The rows come from 6 hidden closed curves, with some noise, and rows from the same curve form a group. Each curve winds through 8 dimensions. The rows are also pushed far along 5 directions, which tell nothing about the answers.
In the rows, zero is written as 128.
Some rows, each with its group after it:
[111 117  92 127 124 134 126 123 128 136 110 101 136 126 159 163 122 150
  92 110 118 142 107] | j879
[144 105 139 147 120 130 136 155 110 103 127 114  86 110 210  94 138 132
 156  85 136 144 113] | j643
[121 146 158 103 129 146 133 100 113 122 147 149 116 161  61 160 132 120
 123 147 118  74 128] | j686
[ 64 131  84 157 137 128 178  43 117 175  76 134  88  89  88  91 115 155
 108 114  97 129 165] | j453
[113 147 153 118 143 102 151  95 117 133 106 161 106 127  68 113 130 128
 118 142  65  93 148] | j643
[118 130  91 176 121  69 132 122 138 154 116 143  98 139 169  75 129 136
 135  95  99 152 182] | j291
[135 105 182 138 129 134 131 117 114 144 133 157 111 111 115 121 137  94
 145 114 143 137 121] | j686
[ 88 141 148 107 119 191 122  82 127 121 133 115  68  87 161 124 117 171
  83  98 142  81 120] | j493
[137 133 142 170 136 129 101 115 187 158 120 138 115  99 101 119 111 103
 129 160 163 135 138] | j879
[151  96 108 156 119 123 141 161 178 158 139 149 127 167  94 127 133 101
 144 146 138 165 137] | j686
[ 90 118  91 123 141 167 174  83 121 141  71 114  64 100 106 111 132 163
 102 100  91  84 121] | j686
[149 100  88  99 128 155 142 177 186 136 132 104 172 162 100 187 132 145
  80 176 129 151  94] | j879
[148 152 214 114 107  79 103 164  93  93 214 160 141 151 127 149 105 125
 136 137  98 118 133] | j291
[121 145 152 100 139 163  78 114 105 114 145  97 150  94  91 189 106 132
 125 143 156  74  83] | j453
[102 159 209 121 166 117  92  80 111 128 120 147  85  94  84 142 107 118
 102 138 106  71 117] | j643
[143 148 220 138 142  89  90  89 104 130 144 169 138 128  87 151 132  73
 151 154 134 112 129] | j686
[155 135 166 127 144 152  78 173 177 103 117 127 100  73 165  73 117 106
 157 129 154 130 106] | j291
[118 149 104 115 121 173 108 117 156 118 134  91 147 130 141 175 115 151
  85 151 169 112 112] | j291
[138 136 102 105 112 207  87 128 212 111 124 101 123 109 168 116 136 138
 131 152 191 125 106] | j879
[143 132 130 128 146 109 100 134 125 110 111 124 125 142 163 106 152 109
 160 124 139 128 125] | j879
[154 128 153 116 125 156 141 142 105 119 151 117 188 134  63 204 118 106
 125 171 161 115  95] | j291
[ 91 115  60 108 115 146 139  59 106 151  84  98 130 109 168 132 157 175
 104  86 113 111 130] | j291
[142 127 151  88  93 125 142 130  99 116 155 137 155 142 121 170 139 149
 106 121  85  98 118] | j493
[141 136 137  98 122 136  87 160 154 122 163 116 175 159 100 215 110 129
  87 163 130 116  94] | j879
[155 141 220 142 144 137 110 115 115 104 138 145 100 112 100 143 127  81
 153 154 159  93 104] | j453
[119 132 220 125 111 111 121  90  72 122 144 162  99  66 140 115 117 125
 138  89  90 104 123] | j291
[121 109 121 137 122  95 164  87 133 147 116 143 123 159 131 133 155 137
 110 143  99 154 143] | j643
[156 113 175 204 149  25 164  94  92 168  95 171 106 117  93 104 148  83
 153 132  88 131 169] | j493
[ 98 127  76 149 114 127 172 111 140 140  97 131  82 115 170  60 128 163
 119  89  97 146 170] | j291
[108 124 110 112 176 184  97 141 172 135  88 102 106 108 125 125 122 123
  97 131 166 120  95] | j291
[156 104 176 112 130  85 101 157 127 124 198 141 165 194  77 211 131 106
 135 184 119 145  97] | j453
[ 77 120  83 137 120 122 142  83 115 145 124 121  86 130 167  88 130 169
 125  88 114 141 159] | j453
[113 103  82 164 133 149 143 108 142 166  93 123 126 130 130 122 135 108
 133 112 168 168 133] | j643
[144 131 185 106 129 174 106 129 166 103 135 141  87 101 156  86 143 119
 141 136 161 115 114] | j493
[ 78 141 104  89 134 211 120  94 152 119 120 105 100 100 135 108 117 162
 112 125 165 114 117] | j453
[ 88 149 149 106 151 178 146  61  66 120  99  97 108  87 113 169 121 154
  74 112 142  58 102] | j291
[140 112 111 118 102 137 142 140 117 132 131 125 125 113 162 111 144 150
 130  90 115 114 134] | j879
[135  95 106 113 126 127 134 149 146 125 122 119 117 140 178 102 156 145
 135 115 121 156 120] | j686
[122 136 106 140 131 201 132 118 175 130  73 108  86  93 169 113 125 131
  88 106 162 113 113] | j879
[150 120 192 150 135  77  91 100 113 130 128 143 101  82 132 112 137 111
 166 130 108 106 121] | j453
[168  93 121 103 130 127  67 227 164 108 156 115 152 139 193 109 141 115
 164 112 152 171  95] | j291
[117 136 150 151 119 117 113  94 129 154 139 147 110 115 104 135 115 118
 127 123 127 114 143] | j453
[142 105  31 112  95  94 151 155 139 128 140  97 172 185 157 149 154 179
 127 132  88 149 139] | j453
[150 139 194 153 132  74 130 138 114 111 148 163  80 142 132 102 130 109
 145 127  94 111 148] | j686
[114 138 153 128 133 140 154  90  95 144 105 158 106 104 105  91 136 116
 130  98 122  97 155] | j453
[108 144 170  78 152 217 128 106 127 114 117 130 110 128  80 164 127 115
  91 138 159  77  90] | j879
[138 116  32 167 125 136 160 175 181 137  87  77 159 142 159 158 111 146
  85 144 142 182 118] | j291
[ 95 135 130 122 149 146 125  74 111 136  92 117 123 122 106 173 123 127
  93 128 122 111 103] | j879
[103 128 133 122 100 170 143  79  94 120 113 125  81  96 180 113 136 152
 121  67 120  98 125] | j643
[150 105 134 110 133 173  89 172 159 107 143 121 116 109 189  62 152 113
 185 113 198 154 114] | j643
[107 136 132 155 134 144 162  81 156 153  98 130 119 117  82 164 108 127
  74 165 128 136 127] | j291
[133 122  99 117  86 127 131 127 132 124 134 113 147 113 200 121 137 169
 112 101 114 142 136] | j686
[115 140 136 106 153 133 106 119 144 112 120 112 107 134 129 143 127 145
 100 147 118 102 109] | j643
[109 144 109 140 149 127 129  96 137 165 109 137 144 141  48 152 117 110
 109 154 133 111 145] | j493
[ 99 124  98 123 157 174 140 107 125 147  90  91 104  79 107 136 115 159
  86 117 143  87 112] | j493
[133 119 101 153 124  74 147 144 114 135 145 143 115 204 117 135 136 118
 146 122  92 140 152] | j643
[125 144  69  99 125 161 125 140 119 104 131  93 167 183 102 188 127 134
 123 144 140 104 106] | j686
[103 155  97 132 108 155 151  72 115 140  83 129 127 100 125 124 123 140
 106  99 109  99 146] | j493
[102 123 157 112 107  90 106 132  39 121 190 136 127 134 171 136 118 150
 141  58 101 122 136] | j643
[104 126  58 126  83 134 176  81 117 145  97 109 139 120 173 140 139 186
  80  92  86 128 147] | j686
[ 90 142  48 112 127 161 125 108 159 135  83 114 126 136 168  93 135 152
 111 103 131 145 146] | j493
[147 136 126 140 116  93 115 174 158 127 182 131 184 167  68 178  92 115
 138 194 126 167 126] | j453
[136 140 149 109 167 163  94 143 160 124  99 124 139  87 110 106 126 103
 127 149 167 119 110] | j453
[137 145 173 105 104 175  78 123 109  89 139 112 127  72 211 125 124 128
 139  88 166 104  97] | j686
[147  90 132 167 114  46 149 136 121 139 145 154  97 170 176  94 159 125
 161 111  91 179 158] | j453
[159 125 165 120 116 156 113 127 160 116 117 137 114 101 163 114 149 113
 131 127 147 117 112] | j493
[134 122 159 148 157 136  86 122 172 128  72 154  75  82 187  30 148  82
 174  99 151 158 128] | j643
[180  95  89 139  94  54 113 197 147 119 172 127 158 169 194  93 157 139
 189 125 108 180 150] | j453
[129  97 145 124 148 169  86 147 159 130 123 124 105  89 180  73 140 106
 161 106 193 166 107] | j291
[103 147 142  87 121 164 129  84 111 104 118 117 127 137 122 184 127 147
  87 133 105  95  94] | j879
[112 120  72 186 121  85 180  92  79 158  94 122 120 127 149 104 136 137
 138  87 114 143 172] | j493
[158 140 145 159 136 135 106 145 206 137 114 148 109 114 114  89 124  92
 144 162 160 138 144] | j493
[108 123 110 108 112 104 116 130 101 135 140 114 145 119 162 154 116 169
  91  92  82 126 122] | j453
[172 110 138 147 119  86 103 205 102 117 166 137 151 132 166  88 134  98
 200  97 145 158 139] | j291
[168 140 203 181 136  64 101 118 126 138 143 186 123 144  78 112 134  46
 196 156 135 132 153] | j686
[ 91 124  70  97 117 126 139 153  70 116 161  92 132 179 142 183 111 183
  94  82  83 105 116] | j643
[137 117 168  96 114 125 102 173  87  82 172 130  80 110 198  79 133 152
 172  70 104 102 114] | j686
[183 110 136 183 116  56 152 203 158 134 164 164 130 159 120  76 127  96
 182 152 119 184 171] | j493
[140 120  78 142 142 179 148 142 230 138  70 104 131 120 123 128 128 125
  94 180 160 164 108] | j453
[158 137 211 126 140  94 114 152  88 107 143 147 137  87 103 130 114 103
 152 135 107 106 111] | j493
[156 144 194 121 127 122 100 128 101  86 131 140 113  91 142 107 134 104
 181 123 121  97 107] | j686
[130 144 180  94 134 128 100 144  58  77 149 123 133 124 163 140 128 121
 148  95 122 101  99] | j879
[135  93 107 152 147 192 147  96 195 165  70 121  85 106 129 103 162 111
 113 138 193 134 121] | j493
[155  93 158 134 165 167 108 141 207 142  94 134 112 107 104 115 146  81
 140 174 183 159  90] | j686
[105 129 138 146 130 160 155  71 146 158  70 152  69  73 106  89 127 123
 112 103 108 102 140] | j291
[122 119  95 139 127 152  92 140 137 124 127 108 126 124 188 100 133 116
 165  98 184 158 123] | j879
[ 99 152  98 108  98  93 168 120  58 123 156 123 152 159  88 183 100 178
  92 107  42  87 146] | j643
[125 115  55 123  88  98 166 112 117 138 116 118 154 144 148 128 147 171
 130 113  69 140 148] | j686
[ 92 141  81 108 122  99 165 116  46 134 132 117 154 175 108 186 119 168
  79  86  63  93 144] | j879
[116 128 123 112  98 177 139 100 114 127 116 117 108  81 161 126 128 159
 107  82 122  90 120] | j879
[ 97 149 135 150 130  87 155  78  93 139 128 133 107 138 107 155 110 150
  90 132  87 107 151] | j493
[148 139 128  91 117 150  83 177 118  68 176  81 162 149 173 180 120 144
 138 143 160 117  78] | j643
[134 107 146 155 115  66 130 141  79 145 168 158 152 160 127 132 128  99
 167 105 118 171 148] | j643
[137 109 100 106 134 140  96 202 120 115 167  83 154 122 163 145 114 157
 126 111 156 131 102] | j493
[ 93 126 132  63 172 167 116 132 128 130 149 111 168 179  37 221 114 134
  69 182 141 116  81] | j879
[159 119 177 165 122  66 108 171 144 148 180 161 162 146  95 152 103  91
 137 163 129 173 141] | j643

New rows. What belongs after each?
[153 122  89 154  94 126 122 195 176 123 162 116 143 140 180 114 111 138
 133 126 150 173 143] | j879
[143 156 188 151 105  46 110 124  65 116 175 162 141 142 112 156 106 108
 153 116  73 106 147] | j686
[109 155 249  79 144 157  43 123 108 100 182 149 106  69 121 129  92 115
 133 120 142  87  94] | j291
[133  80  42 126 135 156 151 153 196 150  92  99 137 157 151 127 155 143
 111 142 147 183 113] | j686
[157 108 145 146 102  97 116 158 138 119 171 138 128 117 153  93 128 121
 191 132 132 166 134] | j453
[ 93 154 157  60 146 153 104  60  99 117 129 122 145 135  73 194 136 148
  86 155 109  62  98] | j686
[137 116 148 167 143 121 107 121 150 157 124 144 139 129  87 146 119  75
 149 150 168 156 123] | j879
[120 112  85 150 147 137 168 115 174 178  66 133 136 146  89 149 134 115
  69 144 122 152 134] | j453
[107 148 137  87 110 189 114 126 114 100 133 109 108 112 178 147 116 160
  86  85 130  87 103] | j879
[130 159 183 148 125 127 140 120 100  99 110 144  84  67 170  69 113 122
 139  96 116 109 143] | j453
[193 110 152 177 106  67 150 178 161 128 155 154 155 166 102 146 128  88
 160 180 114 175 133] | j453
[129 123 160 155 131  87 176 131 124 129 122 161  89 148 132 105 126 121
 113 128  85 155 149] | j879
[121 151 169 121 114 163 118 118 139 121 149 136 113  96 108 142  99 133
 105 134 137  97 121] | j879
[147 117  65 182 142 116 109 155 212 139 100  99 120 145 170 107 129 117
 136 158 172 181 136] | j453
[127 145 150 121 133 139  87 113 145 148 135 137 157 121  54 185 105 103
 110 156 134  98 111] | j291
[131 126 184  97 117 119 132 143  50  85 178 123 118 139 136 166 124 142
 137 107 100  92  96] | j643
[109 153 220 118 146  72 136  99  29 112 153 162 118 131  92 156 114 119
 115 112  72  86 131] | j453
[102 137 155 100 131 198  90 129 160 118 158 121 109 107 135 134 103 135
 110 134 181 125 104] | j879
[160 100 123 130 143 145 147 158 200 148 108 126 147 142  76 165 134 111
  94 190 137 151 102] | j879
[141 113  40 170 128 138 138 142 177 142  84  95 147 123 176  86 142 124
 156 133 182 187 144] | j643
[139 128 110 172  98  94 129 115 143 140 105 133 100  88 180  82 126 138
 147  96  97 137 155] | j686
[150 133 114 111  97 116 131 147 157 117 174 138 178 196  93 175 130 126
 133 181 119 146 129] | j879
[131 140 226 105 135 152 114 109  70  93 157 144  97 109 123 138 129 108
 145 113 144  79 101] | j453
[122 156 166 108 113 119 141 109  73 112 134 138 121 119 119 158 118 146
  95 100  73  64 127] | j879
[ 92 157 174 105 127 145 105  84 102 118 150 132 113  74  93 129  95 146
 128 134 118  90 121] | j453
[132 117 138 144 113 112 189 114 104 129 123 155 108 127 115  90 140 126
 153 123  99 142 152] | j453
[171  97 133 147 122  84 158 150 156 155 134 170 151 175  81 119 161  91
 157 163 114 164 152] | j453
[119 146 152 153 167 127 128  50 140 140  53 135  91  98 104 113 146 101
 123 152 131 101 127] | j686
[ 98 155 118 121 117 141 171 100 103 112 111 130 105 106 134  98 115 161
 113 114  95 112 150] | j453
[178 118 129 177 160  73 119 159 170 138 101 146 146 171 101 118 152  61
 169 178 147 168 137] | j879
[103 133  44 129 107 102 212 110  90 135 110 104 135 170 142 144 138 193
  72 109  70 118 165] | j686
[116 154 175  69 145 184  56  96 145 114 161 122 155 122  62 183 119 116
 128 181 177  78  87] | j879
[105 139 158  89 122 127 136  94 103 132 140 155 118 141 112 133 139 146
  96 114  86  94 140] | j453
[132 147 252 128 128 121 109 107  97 107 149 178  74 101 136 112 122  96
 133 104 112  94 125] | j879
[153 131 151 109  84 136 117 142 109 105 168 138 151 123 155 131 134 128
 160 110 129 120 124] | j686
[113 103 117 113 122 176  99  97 140 155 110 114 109  79 156 124 141 142
 116  86 153 106 108] | j453
[114 135 144  63 126 158 107 130 132 122 163 132 157 161  98 180 129 143
  86 144 121 104 108] | j453
[ 71 137  96  84 124 169 113 108 124 131 134 105 125 115 139 147 105 179
  79 102 113 114 115] | j291
[134 127 117 146 119 175 159  91 169 135  80 117 101  92 115 133 131 132
 106 147 136 109 115] | j453
[139 123  58 171 126 168 150 143 209 150  86 112 123 147 141 122 128 116
 104 145 176 165 140] | j453
[124 106  64 135 139 136 136 100 162 168  81 102 148 114  90 152 139 141
 110 151 125 126 117] | j453
[158  96 135 167 133 128 161 152 158 137 107 147  97 143 147  91 153  91
 149 126 150 168 133] | j686
[136 106 126 137 138  97 123 165 114 123 136 126 105 122 139 100 126 129
 164 107 102 137 123] | j686
[140 150 188  83 137 129  88 167  86  70 188 125 162 141 116 151 112 115
 165 153 145 118  97] | j879
[137 108 102 164 135  96 156 142 149 131  99 118 114 132 181 104 139 133
 118 127 121 179 136] | j291
[154 133 196 170 177  86  89 141 180 137 119 156 100 129  83 122 117  69
 138 184 142 141 123] | j643
[116 113  57 101 142 216 127 159 194 122  73  76 135  87 180 106 129 156
  95 124 173 158  92] | j453
[110 132 148 139 130  72 173 109  81 135 148 160 121 186  90 147 127 126
 115 135  79 137 158] | j453
[126 131  95 100 121  82 110 133 114 129 153 116 175 187 119 189 137 152
 106 141  88 121 126] | j879
[ 94 159 102  98 113 134 139  65  91 119 124 114 121 124 138 131 136 180
 106 112 100  75 150] | j291
[126 109  97 172 160 102 128 151 155 146  79 126  76 115 185  54 138 120
 136  92 129 161 148] | j291
[158  99 170 122 149 117 109 200 153 131 167 149 143 134 100 115 123  94
 155 155 152 167 113] | j643
[101 134 114 110 127 133 135 106  55 133 117 117 124 102 125 131 128 149
 125  71 103  77 130] | j291
[151 134 153 172 117 111 194  98 130 141  95 155 125 133  82 148 131 103
 108 158 105 129 142] | j686
[142 107 169 181 132  38 182 122  74 147 159 155 123 167  71 161 126 111
 136 151  87 142 150] | j643
[134 142 168  85 123 133  52 137 129 100 193 129 156 143 133 147 128 120
 162 148 160 117 108] | j879
[155 125 151 160 106  23 124 133  87 125 146 153 159 146 159 129 136 112
 163 120  73 164 150] | j686
[107 115 123  91 143 130 115 141 109 130 144 104 153 131  94 192 108 154
  92 137 104 118  90] | j686
[117 144 119 145 143 118 143  78 120 122  81 136  65 121 140  73 151 130
 151 109 106  88 153] | j686
[ 93 119  85 160 157  90 166  93  90 168  86 119 121 138 102 143 125 136
  95 108 100 130 147] | j291
[117 121  87 160 128  75 171 123 130 158  95 131 146 141  93 149 114 137
 100 140  64 159 142] | j291
[132 134 164 131 154 113 103 151  95 112 134 131  97 111 159  92 128 117
 148  93 138 106 130] | j291
[116 130 168 110 122  98  96 122  95 130 152 134 132 102 144 150 114 147
 108  99  88 112 118] | j453
[104 151 183 121 130 137  98  95  63 119 145 137  81  66 140  92 113 136
 151  70 127  62 136] | j686
[118 118 113  96 145 150  87 173 130 123 164 113 155 181 139 165 125 121
 116 122 165 148 103] | j879
[113 131  75  64  97 202  70 131 132  94 133  72 149  90 217 129 135 176
 137  83 158 104  90] | j686
[116 155 190 117 152 167 103 118 123 119 123 131 129  60  80 135  89 108
 122 148 153 104 101] | j453
[108 139 188 141 181 132 119  90 122 141  78 148  61  78  96  94 123 102
 116 117 122  88 125] | j291
[122 135 139 176 125 124 105 114 156 126 108 132  66  46 201  20 115 127
 178  98 150 151 155] | j453
[131 107 207 153 177 146 139  82 142 155  74 162  78  88  78 115 143  70
 124 147 151 125 108] | j453
[120 149 171 113 124  72 107 132  38 112 163 140 130 132 146 140 120 138
 130  77  78  83 139] | j879
[116 129 188  81 108 155 112 123  76  87 161 138  74  89 221  67 145 161
 145  55 120  94 124] | j291
[168 126  95 192 124  79 150 199 147 120 121 115 132 139 174 101 116 117
 144 126 131 172 151] | j291
[ 96 133  79  97 107 127 173 115  63 138 131 129 150 148 125 124 136 168
 111  80  87 106 160] | j453
[118 114  99  99 122 110 139 126 133 134 141 131 121 163 106 133 142 159
 124 134  78 115 133] | j686
[134 142 152 108 130 176 117 130  88 103 122 104 121  85 147 140 126 134
 122  96 155  69 100] | j291
[170 141 223 160 130 135  85 138 166 124 129 164  92  74 129  93 118  71
 159 136 161 113 123] | j291
[108  95  99 137 125 158 120 115 137 149 128 113 108 103 151 101 132 137
 155 103 165 152 123] | j453
[127 129 123 152 146 145 147 108 109 133  86 112 116 106 119 141 128 116
 119 119 144 108 116] | j453
[115 128 173  72 118 117 124 149  93  94 185 136 124 156 156 148 125 162
 104 118  88 123 113] | j879
[129 128  87 160 124  96 151  99 145 164 116 136 148 142  55 138 126 121
 142 165 114 129 157] | j453
[137 127  50 146 129 165 124 129 195 140 101  89 147 133 110 144 127 132
 129 169 176 133 121] | j453
[129 140  93  81 126 202 111 145 161 113 140 103 161 138 105 145 129 138
 125 152 178 107 109] | j453
[106 134  90  92 114 135 165 128  83 140 141 133 169 164  92 153 131 150
 104 110 101 112 147] | j453
[129 127  86 111 134 131 118 173 131 103 146  77 158 159 142 187 112 160
  98 149 129 132  94] | j643
[129 163 188 106 126  94 114 128  75  99 180 147 129 169  90 178 113 127
 119 136  89  73 129] | j686
[135 127  61 109 106 140 137 163 124 106 159  84 173 191 138 197 126 160
 112 143 135 127 109] | j453
[162 134 181 166 134 119 106 183 140 114 153 149 113 105 139  82 108  81
 175 128 172 147 139] | j879
[129 106  92 154 105  98 209 122 113 142 119 147 122 158 116  99 145 137
 145 126  90 164 164] | j453
[115 129 113 141 142  95 194 103 120 144  94 141 110 159  81 140 135 141
  87 147  68 122 148] | j291
